The first 6 rows are patterns. Each new row is the sum of 2 different patterns, raised or lowered, with some noise. Before adding, each is slid sideways (what falls off one end comes back at the other) and multiplied by a number that may be negative. Names go in the order of the patterns.
Known rows, each followed by the names of its patterns:
1.211; -2.037; 1.240; 1.914; 0.870; 0.316; 1.210; 0.417; 1.271; 1.810; 1.853; -0.951; -0.774; -1.225; 1.649; 0.632; 1.246; -0.032; -1.564; 1.024; -0.718; 1.539; 0.245; 0.252; -0.360; 1.030; -0.956; -0.105; -1.973; 0.145; -1.955; 0.512; 0.586; -0.959; 0.959; -0.108  Pib
1.355; -1.179; 0.129; 0.159; 0.767; -1.545; -0.892; -1.227; -0.539; -0.577; 0.578; -0.203; 1.367; 0.629; -1.835; 0.361; -1.240; 0.368; -1.178; -0.146; 0.180; -0.677; -1.952; 0.959; -0.400; 1.075; -0.580; 0.693; 1.804; 0.592; 2.547; -0.292; -0.612; 2.257; 0.313; -0.785  vek
-0.204; -0.217; -0.757; -0.497; 0.432; -0.883; -0.015; 1.278; -0.161; -1.193; -0.482; -1.435; -0.262; -0.189; 0.741; 1.107; -0.691; -0.190; -0.597; -0.207; -0.038; -0.471; 0.036; 1.892; 0.004; 0.694; 0.815; 0.063; 1.260; 0.776; 0.689; -0.373; 0.097; 0.011; 0.704; -0.094  rim
-0.104; 0.860; -0.528; -0.047; 0.563; -1.490; 1.394; 0.101; 1.390; 0.584; 2.293; -0.375; -0.255; -0.833; 0.023; -0.384; 0.784; 1.586; 0.501; -1.281; -0.851; -0.289; -1.418; 1.473; -0.536; 0.923; 0.123; -0.100; 0.627; -0.179; -1.916; -0.941; 1.726; -0.466; 1.598; -0.967  tokaz
-0.220; 0.191; -0.682; -1.631; 0.210; 0.981; -0.621; -0.871; 1.235; -0.639; 0.195; -0.777; 0.572; 0.848; 0.984; 0.018; -0.644; 0.910; -0.457; 3.063; 0.467; 1.078; -2.549; 2.155; -0.352; -0.292; 0.161; -0.309; -0.717; 0.599; 0.362; -1.752; -0.980; -3.118; 0.346; 0.106  Pok
-0.797; 0.010; -0.387; -1.674; 0.869; 0.836; -0.093; 1.958; -1.579; -0.735; 0.177; -0.006; -0.382; -1.973; -0.165; -0.026; 0.432; 0.082; -0.839; 0.058; 0.769; 0.150; -0.850; 0.471; 0.834; -0.066; 0.393; -1.741; -0.463; -0.124; 1.696; -2.483; -0.422; 1.099; 1.143; 0.052  fav

New rows. What belongs after each?
1.520; -1.393; 2.065; 0.927; 1.674; 0.013; 3.510; 0.113; 1.239; -0.417; 1.239; 1.556; 1.791; 3.752; 1.001; -0.836; 1.292; 0.677; -0.972; 2.981; -0.532; 1.750; 0.949; 1.339; 0.320; 0.159; -1.832; -0.393; 1.845; 0.770; 2.165; 0.766; 1.165; 0.424; 0.654; -0.100  vek tokaz
2.376; -0.674; 0.558; -0.024; 0.170; 0.148; 0.449; 0.591; 0.491; 0.435; -2.029; 0.963; -0.446; 0.653; 0.559; -0.460; -0.077; 0.465; 0.650; 0.899; -0.867; 0.969; -0.675; 0.261; -1.292; 0.772; 0.891; 1.449; 0.347; 0.222; 0.409; -0.727; 1.596; 1.368; 1.512; -0.795  tokaz Pok
0.091; 0.405; -0.799; 1.127; -2.568; -0.812; -0.864; 2.679; -2.050; -0.017; 0.364; -0.245; 1.480; 0.940; -0.544; -1.352; 3.167; 1.214; 2.064; -0.992; -0.098; 0.826; -0.022; 0.888; 2.545; -0.672; -1.397; 0.554; -0.399; -0.037; 1.069; -0.181; 0.717; -0.044; 0.610; -0.608  Pok fav
-1.519; 3.087; -0.095; -0.184; -1.421; -0.704; 1.030; -0.750; 0.182; 0.535; -0.054; -1.593; -1.055; -2.469; 1.001; -0.192; -0.631; -0.867; -0.903; 0.574; 0.426; 0.186; 0.107; -1.127; 0.329; -1.002; -0.753; 0.663; -0.101; -0.292; -1.880; -0.493; -0.747; 1.531; -0.278; 0.464  Pib fav
2.209; 0.783; -0.502; 1.724; 2.022; 0.219; 2.216; 1.162; 1.128; 1.201; 0.219; -1.101; 1.135; 2.600; 0.671; 2.767; -1.298; 0.835; -0.688; 1.946; -0.066; 1.388; 1.818; 0.966; 1.181; 2.027; 0.433; -1.177; 2.331; 1.150; 2.687; 0.666; -0.297; 0.382; 0.266; 1.879  rim Pok
1.854; 1.811; 2.706; 0.219; -0.530; 0.951; 0.187; 2.010; 0.553; 1.099; 2.228; 1.589; 0.784; 1.523; -0.597; 2.169; -0.007; 1.738; 0.936; 0.071; 1.533; 1.441; 1.711; -0.917; 1.499; 1.633; 1.033; 1.409; 0.803; 1.230; 2.878; 1.965; 1.246; -0.479; -1.047; -0.342  Pib rim
-1.432; -0.098; 1.305; -1.609; -0.183; -0.947; -1.152; -0.258; -1.912; -0.108; -1.959; 1.139; -0.200; -2.326; -1.237; 0.089; -1.821; 0.854; 0.388; -0.345; -1.792; -0.038; -0.182; -0.515; 0.765; -0.403; -0.402; -0.439; -1.602; -0.630; 0.730; -2.141; -0.196; 0.316; -0.075; 0.568  vek tokaz
1.825; 0.030; -0.113; 0.624; -0.766; 1.099; 1.003; -0.156; -0.009; 0.795; -0.269; 1.444; 0.309; 0.190; -0.010; 0.766; 0.498; 1.331; 0.083; 0.749; 0.829; 0.445; -1.046; -0.338; 0.530; 0.072; 0.945; 0.696; 1.568; 0.125; 0.235; 0.408; 1.096; -0.181; 0.275; -0.149  vek rim
-0.394; 1.497; -0.893; -0.815; -1.334; -0.548; -0.711; -0.942; -1.178; -1.019; -0.514; 0.542; -1.598; -0.381; -1.859; -1.476; -0.963; -1.683; -1.421; -0.868; -0.799; -1.456; -0.781; -4.983; -1.545; -2.463; 0.179; -2.575; -1.880; -1.682; -1.718; -0.800; -0.623; -1.555; -1.946; 0.331  rim Pok
0.605; 1.833; 0.382; 3.310; -0.284; -0.730; 1.460; 0.546; -0.667; 1.218; -0.713; -0.381; -0.285; 1.528; 0.002; 0.643; -1.007; -0.095; -0.447; 0.861; 1.217; 0.922; 1.290; -1.560; 0.778; -0.327; 1.043; -0.743; 1.012; 0.720; 1.308; -0.681; 2.227; 0.088; 0.903; 0.863  Pib vek
0.108; 1.800; 2.515; 2.215; -0.348; 0.590; -0.098; 0.713; 1.114; 2.397; 1.827; -0.127; 1.094; 0.681; 0.280; 1.330; 0.631; 1.400; 2.417; 0.487; 1.104; 1.721; 1.436; 1.544; 1.799; 0.313; 0.335; 0.563; 2.100; 0.435; 1.098; 0.859; 0.902; 0.425; 0.952; 1.126  rim Pok
-0.846; 1.179; 1.842; 2.215; 0.565; 1.119; 0.401; 1.045; 2.203; 1.624; -0.561; -0.083; 0.308; 1.206; 0.302; 1.293; 0.302; 0.597; 1.317; -0.060; 0.426; 2.205; 0.841; -0.545; 0.274; -0.169; 0.776; -0.706; 0.722; 0.265; 0.210; 0.243; -0.188; -0.021; 1.324; 1.571  Pib fav
-1.417; 1.006; -1.042; 2.501; -1.750; 0.744; 0.627; 0.048; 0.909; 2.862; 0.043; 0.753; 2.761; 1.481; 4.172; 0.985; 1.110; 0.414; 0.415; 1.219; 2.504; 0.297; -0.495; 0.797; 0.587; -0.864; 1.488; -0.365; 1.278; 1.116; -0.358; -1.502; 0.218; -0.157; -0.313; 0.742  rim Pok
-1.375; -1.112; 1.075; -0.793; 0.041; -0.091; -0.373; -0.161; 0.552; -1.167; -0.067; 0.729; -0.878; 2.014; 0.294; 1.639; -2.201; 1.441; -0.818; -0.544; 0.183; -0.570; -1.159; 0.250; 0.378; -2.007; -1.599; -2.782; -0.106; 0.920; -0.228; -0.070; -1.682; -0.391; 0.058; -0.099  Pok fav
1.377; 1.350; -0.922; 0.133; -1.584; 0.816; 0.806; -0.542; 1.181; 1.427; -1.117; 0.988; 0.275; -0.248; 0.897; 1.231; 1.712; 1.511; 0.732; 1.415; 0.044; -0.512; -1.042; 1.025; 1.697; 1.243; 0.876; 0.293; 1.816; 0.371; 0.366; 1.425; 1.160; 0.803; 1.038; 0.677  vek tokaz
0.043; 0.180; 0.117; 0.183; 1.034; 0.863; 0.608; -0.343; -0.746; 1.388; 0.331; 1.004; 0.982; -0.153; 0.439; 0.495; -0.142; 0.331; -0.794; 0.535; 0.394; 1.009; -0.130; 0.294; -0.013; 0.834; 0.847; -0.884; 1.060; 1.223; 0.493; 1.151; 0.075; 0.332; 0.340; 0.692  Pib tokaz
-2.589; -3.523; -3.533; -3.278; -1.161; -1.360; -2.507; -3.197; -1.712; -2.870; -0.839; -2.047; -3.309; -2.615; -0.718; -0.904; -0.827; -2.039; -1.262; -1.779; -1.646; -3.568; -2.081; 0.030; -2.271; -0.606; -3.417; -1.273; -1.824; -0.911; -2.971; -0.430; -2.073; -0.793; -2.840; -1.985  vek fav
0.809; 1.215; -0.670; -1.168; 1.295; -0.761; 1.756; 0.035; -0.468; -0.643; -1.192; -0.001; 1.072; -0.497; -0.057; -1.035; -0.056; -1.729; -1.626; 0.158; -0.347; -0.905; 0.115; -1.758; -2.037; -1.169; 0.929; 0.305; 0.118; 0.103; -0.909; 0.459; -0.735; 0.206; 0.336; -0.927  rim tokaz
-0.978; -0.102; 0.325; -1.654; 0.305; -1.230; -0.164; -1.107; -0.569; -1.156; -1.040; -2.118; -0.258; -0.882; -0.337; -1.192; -0.135; 1.023; -0.125; 1.431; -1.014; -0.771; 1.339; -0.123; -0.593; 0.805; -1.504; -0.066; -0.084; -0.515; -1.528; -0.511; -1.116; -0.197; -0.585; -0.006  vek rim
-0.673; -3.622; -0.003; -2.373; -2.918; -1.517; -2.485; -1.882; -1.578; -1.705; -3.379; -2.431; -4.725; -1.882; -2.913; -2.389; -2.731; -2.377; -2.979; -2.293; -0.930; -2.577; -2.262; -2.158; -1.959; -1.070; -2.167; -1.601; -0.977; -1.148; -1.367; -1.679; -0.390; -2.813; -0.459; -2.475  Pib Pok
-0.509; 0.794; -1.424; -0.357; -1.471; -1.427; -0.941; -1.195; 0.488; -0.066; -2.386; -1.106; -0.287; -2.049; 0.782; -1.078; -0.117; -0.861; 0.028; -0.015; -0.085; -1.412; -0.964; 0.193; -0.716; -0.474; -1.436; 0.135; -0.318; -0.132; -0.898; 0.220; -1.346; 0.238; -0.246; 1.065  vek tokaz
-0.224; -0.242; -1.292; 0.139; -0.258; 0.196; -0.647; 0.492; 0.281; 0.656; -0.018; -0.762; -0.135; 1.179; 0.829; 1.426; -0.489; -0.597; -1.365; -0.215; 0.382; 0.335; 0.159; -0.891; 0.214; -0.400; 0.155; -1.488; -0.356; -0.923; -0.404; -0.802; -1.323; -1.891; -0.732; -0.741  Pib rim
